There are 4 ways to turn a row about zero (a turn may also mirror it). The second row of each pair is the first, turned, with some noise. The first 40 pairs use one turn. New pairs use 3 turns, one after the other, and a turn may come again.
(in the rows, 128 means zero)
Some pairs, each with its turns in order after it:
[154 141 125 163 176  93 115 120 188]
[147 112  94  72 127  79 162 124 159] -> (1)

[122  92 119 125 110 146 101 130 143]
[140 152 125 158  97 138 148 122 143] -> (1)

[153  96 106  96 113 134 106 119 170]
[148 151 136  84 112  81 136 148 125] -> (2)

[122 102 179 161 156 117  79  56  96]
[107  53 103 174 114 114 109 150 188] -> (0)

[170 172 128 196 142 130 101 142 119]
[118 115  79 129 122  55 104 142 124] -> (1)

[154  83 156 167  89 154 158 104 108]
[ 83  68 140 145 150 143 159  84 119] -> (0)

[127 103 161  85 116 114  95 107 103]
[104 138 137 161 157 162 139 145 168] -> (1)

[167 128 149 165 117 134  67 102  89]
[ 84 117  66 111 118 152 113 178 135] -> (2)

[156 165 170 125 153 107 132 106 104]
[ 96 148 112 167 103 158 154 140 154] -> (2)

[101 171  79 114 162 124 158 150 120]
[140 151 127 102 104 123 125  61  93] -> (3)

[196 175 184 144 156 130 116 130 143]
[ 82 140 195 152 149 119  84 153 157] -> (0)

[119 120 142 112  96 120 149 177  96]
[144  90 116 144 131 131 164 109  87] -> (2)

[124 115 111 142  91 152 111 121 180]
[114  84 178 136 116 155 127 144 122] -> (3)

[192 155 114 137 173 125 181 114 151]
[ 97 128 136 162 167  81 106  63 122] -> (3)

[123 145 160 101 115 115 158  76 177]
[122 180 161 102 130 149 175 107 155] -> (2)

[128 147 151 108 120 138 140 152 147]
[149 113 116 124 137 149 136 153 107] -> (1)

[150 114  98  99 116 136  74 166 109]
[ 99  99 101  83 126 142 177 137 119] -> (3)

[ 91 157 115 131 153 150 174 124 186]
[ 98 168 103  92 106 166  90 134  98] -> (0)

[132  95  90  68 100 162 157 100 166]
[149 111 102 109 136 117  95  87  50] -> (0)

[ 79 119 128 128 112 112  92 143 134]
[147 116 107  97 120 134 105  83 114] -> (2)

[108 107 134 125 123 114 151 117 174]
[166 153 160 103 135 141 139 115 132] -> (2)

[145 153 125 111  95 129 165 113 118]
[127 136 143 133 168 131 127 125  83] -> (1)

[138 129 172  98 109 117  87 123 141]
[120 133 102  89  80 131 159 119 134] -> (2)

[141  78 204  72 118 124 144 127 113]
[130 161  89 190 152 131 158 189 120] -> (3)

[ 96 109 133  93 168 116  80 129  81]
[ 75 115 123 137 121 171 109 118 189] -> (1)

[106 163 135 120 107 152 155 113 165]
[166 110 161 154 119 128 113 117  96] -> (3)

[160 138 144 150 156  79 142 194 149]
[138 153 195 100 143 170 141 170 150] -> (0)

[152 117 128 191 120  77 114 145 151]
[ 91 134 172 117 116 106 135 130 196] -> (3)

[166  96 145 119 117 165 113 130 164]
[120  93 171 126 118 112 109 124  90] -> (0)

[112 111 141 167 144 122  58 122 110]
[117 123 112 157 101 103 108 126 198] -> (1)

[143 169 162  65 122 121 113  98 165]
[164 128 158 144 187 109 160 145  83] -> (3)

[ 92 110  69 131 158  68  98 146 157]
[183 136  94  94 120 139 143 201 123] -> (0)

[144 102  76  95 153  85 122 106 119]
[ 80 163 130  97 140 137 149  88 151] -> (1)

[143 141 166 146 139 114 119 156 127]
[125 114 126 142  88 161 131 140 119] -> (2)

[123 113  98 112  91  86  91 135 187]
[155 113 125  65 139  83 134 166  99] -> (0)

[111 103 112 152 124 160 132 158  96]
[121 111  90 123  84 155 121 121 143] -> (3)

[104 152 174 137 113 163 144 121 146]
[172  82 144 154 133 131 126 145 113] -> (1)

[ 91 119 102  74 104 109 115 123 152]
[129 149 155 106 117 154 149 153  73] -> (3)

[146 124 142 108 136 147 110 152 178]
[136 126 158 100  79 109 135 138 131] -> (2)

[102 122 153 173 118 104 134 118  65]
[109 109 102 147 131 145 177 114 190] -> (0)

New pairs. What belongs after each?
[144  91 156 127 118 184 139 140 166]
[117 116 165 164 162 162 100 127  98] -> (2) (3) (2)

[ 68 149 171 144 129 173 128 125 128]
[ 83  90 144 126 174 165 136  94 140] -> (0) (2) (1)

[112 138 144 158 164 144 137  91 134]
[143 118 158 117 108 140 172 145 112] -> (3) (2) (3)

[ 98 114 128 164 123 125 125 109 143]
[124 174 140 120 126 124 129  98 115] -> (1) (2) (0)

[162 124 204 168 108 111 138  66 141]
[118 106 127 205 190 127  84 108 116] -> (2) (0) (1)

[ 96 118 128 123 169 140 188 103 149]
[116 185 149  95 141 158 158 150 113] -> (0) (2) (3)

[156 124 107  62 213 127 125 119 156]
[183 101 118  84 130 187  86 129  77] -> (0) (3) (0)

[107 167  95 135 129 119 158 204 105]
[ 88 175 152 124 161  71 131 138 168] -> (0) (3) (1)

[ 53 175 124 197 203 122 112 114 103]
[184 196 169 100 140  41 162 105 116] -> (2) (1) (1)

[ 55  91 118 110 172 157 179 154 121]
[199 153 107  95  99 168 108 124 178] -> (0) (2) (0)

[112 122 154  86 173 163 164  97 142]
[138 122 155  94 101 189 155 115 163] -> (3) (2) (3)

[123 142 143 120  83 157 150  53 134]
[171 141 152 104 119 106 137 199 115] -> (3) (0) (1)

[127 132  91 150 162 112 127 169 123]
[111  89  85 147 102 135 131 148 131] -> (3) (3) (2)

[170 151 148 157 135 183  94  99 132]
[ 68 103  93 146 104  89 130 147 109] -> (1) (2) (1)

[136 141 163 147 113 118 124  43 157]
[105 171 137 140  85 111  87  71 106] -> (0) (3) (0)

[127 177 158 143 128 138 140 115 159]
[125 146 127 151 129 175 147 128 166] -> (3) (0) (3)

[150 152 172 127 148 112  83 155 113]
[125 146 106 124 161  83 129  98  87] -> (1) (1) (0)

[115  75 143  84 124 177 132 122 145]
[104 106  65 128  99 128 112  88 142] -> (1) (0) (0)

[107 154 137 114 154 152 173 113 108]
[110  68 132 121 144 123 137 127 104] -> (1) (0) (0)

[ 97 144  87 105 150 108 163  93 147]
[126 109 154 139 143 130  72 172 161] -> (2) (3) (0)

[158 131 109  75 172 119 153  89 109]
[ 99 120  91 120 120 110 148 205 115] -> (3) (2) (0)

[145 162 125 145 151 125  91 186 111]
[179 141  95  94 121 119 117 130 176] -> (3) (3) (3)

[154 128 111 145 142 129 123 127 117]
[102 134 126 118 112 136 131 107 120] -> (0) (0) (0)

[112 177  90  99 142 108 129 108 123]
[161 140 138  94 119 106 111  87 101] -> (3) (2) (1)

[109 120 117 123 115 157 164 134  98]
[ 96 129 118 112 117 154 103 103 148] -> (3) (2) (1)

[134 192 110 108 144 149 205  92 130]
[193 148 175 141 112 160  69 157 110] -> (3) (0) (2)

[119 142  99 101  96  81 118 118 190]
[146 162  83 136  69 130 106 113  89] -> (0) (1) (0)

[140 122 136 136 119 142 190  67 132]
[175 164  85 108 125 114 138  87 150] -> (3) (1) (1)

[143 126 122 133 141  89 129 163 133]
[141  97 119 162 145 122 127 150 144] -> (0) (0) (1)

[104 112 163 111 123 112 130 142 172]
[138 157 144 147 122 175 149 108 131] -> (0) (3) (0)

[133 105  98 106 118 119 119 143  69]
[151 112 118 138 155 174 119  84 144] -> (2) (3) (1)

[108 113 136  71 203 111  99 133 109]
[175 173 145 108 108 101 177  81 145] -> (0) (2) (0)

[ 52 131 136 144  91 109 112 136 124]
[151 112 144 102 107 149 173 141 187] -> (1) (0) (0)

[128 103 185 140 146 167 140  80  96]
[ 57 146 153  84 115 130 134 153 105] -> (1) (3) (0)

[147  78  83 149  96 135 108 102 137]
[ 94 109 143 167 138 169 119 116  83] -> (0) (0) (0)

[120  99 155 139  68  78 142 152 140]
[ 76 143  59 137 125 120 128 159 116] -> (3) (1) (1)

[116 158 127  95 124 145 134 127 129]
[157 129 148 131 139 125 107 128 148] -> (0) (3) (0)

[113  73 118 101 107 126 102  85 130]
[129 179 168 147 114 121 139 130 174] -> (3) (2) (1)

[ 95 150 186  69  88 153 100 151 143]
[102 117 156 128 123 208  69 158 120] -> (1) (3) (3)

[143 103 132 157  92 147 152  84 149]
[147 149 134  89 148 182 145 148 114] -> (2) (2) (2)

[119 155 156 122 134 124 156  77 123]
[143 108 150 135  88 167 114 132 108] -> (3) (0) (2)

[134 164 148 124 127 142 143 124 122]
[ 95 125 138 131 156 134 119 129 133] -> (0) (1) (3)

[145 112 147 142 134  90 100 169 137]
[120 119 172 101 156 104 107 133 135] -> (2) (0) (1)

[ 94 101 150  98 111 213 165 178 103]
[116 144 215 135 167 159 104 138  65] -> (2) (2) (0)

[159 146 149 179 153 125 138 106 108]
[104 189 131  97 125 128 105 113 139] -> (1) (3) (0)

[133 127  85 105 130 183  79  78 142]
[134 131 149  50 107 114 142 146  78] -> (0) (0) (1)

